The rows come from 4 hidden closed curves, with some noise, and rows from the same curve form a group. Each curve winds through 6 dimensions. The rows are also pushed far along 4 directions, which tell nothing about the answers.
Known rows, each followed by its group:
[ -9  24  20  35  -3 -10  12 -27 -31 -19 -23   0   6 -56   4 -22] : (2)
[ -5   3   3  21 -16  -8 -24   4 -19   3  12  -9 -23 -11 -26 -14] : (1)
[ -6   3  17   2  -7  -8  -5   5  11   3   6  18 -11 -24  -5 -10] : (2)
[ -3  -8  12   3   7 -15  19   1  19  -7   3   0 -18  -9  -5 -16] : (2)
[  4  -9 -15   2   7  -3  25   2  14 -13   2 -27  -2   8   1   4] : (3)
[ -8   7 -12 -23  -2  11  -1   6  -1   8  -9  -8  11   8  14  10] : (0)
[-17  12  -1   7 -24   9 -16   0 -20  11 -12 -17 -21  -3 -28 -20] : (2)
[-14  11   5  -8  -5   1  16 -16 -18  -2 -40 -16  12  14  21 -10] : (3)
[ -9  -4   4 -10  11   7  -3   8 -13   9 -19  -5  -1  14  -6  -9] : (2)
[ -5  -3   0 -17   5 -14  20   2  17 -10   4  14   2   3  18   0] : (0)
[ -3  -1  -5 -37   1  -5  18   7  26  17  -3  15  14   8  28   8] : (2)
[ 15 -10   2  13   8  -1   2   8   9  -3   8  -6   7 -13  -5  12] : (0)
[ -6  19  -5 -21 -14   4   2 -18  -5  16 -17  13   8  18  20  -2] : (2)
[-13  12   3 -18   4 -10  20  -3   2   1  -8  13  12  -9  21  -2] : (0)
[-11  29   3  13   2   4  13 -34 -21 -11 -18  -2   3 -25  16 -20] : (3)
[ -1  -6   9  11  -1 -15  16 -11   1 -13  -7  -6 -18  -1  -4 -23] : (1)
[ -4   8   2 -10  12 -11  20 -10  -1   5  -5  12  10   5  21   0] : (1)
[-10   9 -15 -12   1  11  -1  -1 -17   6 -22   2   3  16  10  -5] : (3)
[  1 -13   2   8   2  -6   9  -2   2 -19  -7 -23 -17   1  -7 -13] : (1)
[ -8  10   7   2 -12 -15  -8  -5  -9  -1   8   6  -5 -19   3  -8] : (1)
[  1  -6  -6  -1 -12  19 -33  13  -1   1   7  10 -11  24 -16   7] : (2)
[-13   6   6  -9  -4   9  -7 -18 -32   8 -34 -18 -15  23  -9 -31] : (0)
[-19  30  -4 -21 -27   4  -6 -14  -9  14 -16  10  10 -15  23  -4] : (1)
[ -1  -4  -7   6  17   0  17  -3  -3 -14   4 -22  -8  13  -4  -6] : (1)
[  5   1   8  17   4 -11  -8   4  -3   5  17  20   8 -10  -3  12] : (3)
[ -6   5   7  26  17 -18  36 -25 -23 -17 -20 -35 -10 -21  -1 -34] : (1)
[ 22 -31 -22  -6  25 -12  26  14  30  -2  33  -6  -7  43  -5  16] : (0)
[-10   2   2  -5  -7  -6  -4   0   6  -9  12  15  -9  -6   3  -4] : (0)
[  3   3  -3 -12 -19  -2  -8   5  22   7  15  24  12   4  14  25] : (3)
[  2  -3  12  27  -5   4 -23   9   6 -13  20  20 -13 -17 -21   1] : (1)
[ 14 -11   5  14  -7 -12   1   3  21 -23  19  11  -4 -24   4   9] : (1)
[  7  -4  -8 -10   7   2   3  -7  -1  10   3 -21   2  32   0   8] : (3)
[  6  -2  11  11   6 -12  11  -4   8  -2  15  -8  -4 -15 -11  -2] : (3)
[ 2 -3  5 -3 -4 -5 -4  1  0 10  0 15 -6  6 -9 -4] : (0)
[ -4  10   0   7   5  -8  14   2  -1 -10  -5  20  20 -43  20   6] : (3)
[-24  20   3 -20  14  -9  51 -25 -12  -2 -41 -10  11  -5  31 -27] : (0)
[-14  32  11  20 -24  18 -31 -15 -24  -5 -12  11   2 -45  -4  -8] : (1)
[  6 -11   7   1  17  -8   8   6   5  -7   3  16  11  -5  10   6] : (2)
[-14   2   1 -31  14   6  35 -15   2  -3 -48 -23   7  33  31 -18] : (0)
[  0 -22 -12   4  21   4  20   0  -2 -17 -14 -40 -32  26 -18 -31] : (3)
[  4   2  -3 -13   3  -7   7   0   5  12   3  17  21  15  21  21] : (3)
[ -7  29  27  46 -17  -1 -27 -19 -18 -30  10  30   1 -81   0  -9] : (2)
[-18   9   9  -6  -1   3   5  -3  -1  -5 -11   7   0  -6   4  -9] : (1)
[  1   5 -12   7   1   6  -3   2  -1   0  11   4  -1  -4  -2   5] : (3)
[ -4 -12 -10 -34  -8   1 -17  23  12  15  15  19  -3  40   0  16] : (0)
[ 4  4 -3  3  9 -7  8 -2  4  5 12  9  6 -7  7  6] : (2)
[ -5   6  -2 -15  -7   1   1   4  20   5  10   4  -5  -8   6   0] : (2)
[ -8   0  -6 -24  -6  -2 -12  12   4  12  14  25   1  19   5  11] : (0)

New rows, each followed by its group:
[  4 -13  -3  20  14   1 -16  10 -18  11  14 -24 -18  25 -37  -6] : (3)
[ -5  12  10   1  -3   1   1 -16 -10  12  -3 -15  -3  -3  -6  -9] : (3)
[ -4   0   7 -18  -5  -4   1   7  22  -9   2  24   9  -7  23   9] : (0)
[ -1   1   3  23  17   0  -6  -2 -16   0  11  -6 -24 -23 -32 -26] : (3)
[  3  -2   6  17   7 -14  16   6  13 -14  11  20   1 -41   2  -2] : (3)
[  1  22  -4  -2   9 -16  41 -28  -1 -12  -3   8  22 -42  31   0] : (0)
[ -2   9   5  20   1  -7   4 -21 -27  -4 -13 -16  -5 -16  -2 -20] : (1)
[ 22  -8  -1  20  16 -10  17  -9  20 -18  22   4   2 -20   5   8] : (0)
[ 10 -17 -24 -29  16  -1  28  17  29  -8  10 -16  14  29  24  24] : (0)
[  1  27  -1   6 -14 -11  15 -24   2  -9   0  15  20 -50  34   3] : (1)
[  3 -20  -9  -2   7   3   1  12   6 -11  -2 -12 -23  23 -13 -13] : (3)
[-17  23 -10 -12 -15  23 -24  -6 -30  20 -25   5   1  15   5  -8] : (3)
[-15  12  12 -24 -22   8 -32  11   3  11  -5  32  11  -7  15  10] : (0)
[ 14  -5 -14 -18 -19  21 -50  19   7  30  24  25   6  32  -9  33] : (0)
[ -2  -8   8  -5   7  -1 -20   8   1   8   8   2 -17  15 -13 -10] : (2)
[  5   6   0  10 -10  11 -27   0  -9  14   9   8  -5   1 -16   2] : (0)
[  1   8  11  11  16  -2  20 -19  -5 -19 -12   8  17 -26  20  -3] : (1)
[ 11 -26   2  -6  -2   3 -31  36  28   6  22  16   2  16  -9  28] : (0)
[  9  -6  -4   5   1   8 -14  10  -5  14   3  -8   5   4 -14  10] : (0)
[-26  31  -5 -21  -5   5  16 -30 -33  14 -37  -7   1   6  14 -29] : (0)
[-20   7   6 -18 -13  11 -19   2  -7   8 -19   2  -9  19   1 -11] : (0)
[-27  25   5 -46 -17  13  -2  -9 -12  35 -43   5   8  15  19 -18] : (2)
[  0 -27  11  30  16 -12  12   9 -12 -16  -7 -33 -28  14 -34 -26] : (3)
[ -6   5   0  -2   0   1 -20   9 -20  15   2  -1   0   9  -8   3] : (1)
[ 10 -12   9  15  12 -19  26  -6  11 -13  10   8  -7 -15  -5  -7] : (0)
[-21  10  10  -4  -9  15 -22  -6 -48  24 -43  -9  -7  29 -18 -27] : (2)
[  4   1   4   1  -6   5 -20  -4  -4  13  13  -7  -9  15 -14   3] : (3)
[-14  13   4  11 -16   9 -29   0 -36  25  -8   1 -12 -10 -34 -15] : (0)
[-13   0  11  -5  -4  13 -30  12 -14  16 -15  -1  -5  17 -13  -6] : (0)
[ -1   9  -7 -14 -14  18 -36  -2 -13  21   6   3   2  29  -2  12] : (3)
[  1   6 -17 -23 -13   8 -19   8  -6  26  12  18  12  16   1  21] : (0)
[ -5   1  -8 -14  14  10   3  -7 -13  20 -10 -11 -17  29 -12 -22] : (3)
[ 15 -37  -8  24  26 -12  22  12  20 -35  16 -19 -32   9 -20 -16] : (3)
[ -4   8   0  -1 -10   5 -14  10   9  15  11  22   4  -9  -2  11] : (0)
[ 20 -20  -2   8  19 -24  36   4  25 -13  21   7   3 -11   4   7] : (0)
[-22  18  -8 -33  -1   7  11 -13 -25  25 -29  -4   0  35  10 -17] : (0)
[-13   5  16   3  10 -17  37 -14  -2  -4 -24 -17  -9 -21   4 -34] : (2)
[ -3  -5  -8 -12   6   5  -6  10   1   0   2 -11  -1  20   1   5] : (0)
[ -8   8   3 -24   5  -6  28 -11  19   2 -13   1   3  -5  24 -10] : (2)
[ -8  13  10  -8 -17 -10  -7  -9   3  -3   2  23   0 -16  16  -3] : (1)
[-14  -8  11  -3  -3  -1  -6   8   1  -5 -11  -7 -20  13 -13 -19] : (0)
[-15  19  -9 -22 -17   6  -1 -14 -16  10 -15  -1  -3   7   5 -13] : (0)
[ -4   3 -19 -18   4  13   3  -1  -4  14  -6 -21  -9  20  -9  -9] : (3)
[ 13   6  -2   6   1  -4  -2   2   6   4  19  21  24 -34  12  24] : (0)
[-13   2  14   0  12   3  -2  -6 -24   9 -26  -8 -11  13 -10 -27] : (2)
[ 11 -24   2   6  26  -7  25   9   8  -5  -9 -26  -4  15  -9  -7] : (0)
[ -8   8  -5 -11   7   3   3  -1  -8   5  -2  -1   7  12   8   5] : (1)
[ -3 -15   4   2   3   0  -8   7 -16  18  -8 -11 -25  37 -35 -21] : (0)
[ -5  -5  11 -10   4  -5  14   3  15 -13 -12   0   2  -1  16  -5] : (0)
[ -1   7   5   2 -14  -6 -24   1  -7  22  15  13  -7   1  -8   1] : (2)
[ 10 -16   5  -2  16 -10  -3  10  18  -4  20   9 -11   8  -1   1] : (2)
[ -6   8  -4  -3 -13   0   8  -5   6  -2  -4 -11  -6 -10   2  -7] : (2)
[  4  -9  -8   0 -11  10 -11   2   3  -6  -3 -12 -11  17  -9  -1] : (1)
[ -8  28  13   2 -28   4 -42   2  10  -9  28  54  18 -59  22  24] : (0)
[ -6   6  15   3   4  -7   3 -11 -13  -3 -19   7   7  -3  10 -11] : (3)
[ -2  -5   4  -1   8  -3  17 -15  -9 -15 -22 -26 -10   7   1 -21] : (0)
[ -9   5  -3 -25   6  -2  36  -8  20 -10 -13   4  13   3  32   2] : (1)
[  8 -20  -4 -16  18 -22  42   4  26  -9  -2 -17   2   9  20   0] : (2)
[-11  10  -6   3  -8   3   4 -21 -39  15 -34 -42 -22  23 -16 -38] : (1)
[  0  -8   2   0   4   6  -6 -10  -9  10  -3 -24 -28  40 -25 -23] : (3)
[ 20 -22  -9  -7  17  -2  21   9  20  -2   3 -16  11  15   5  16] : (0)
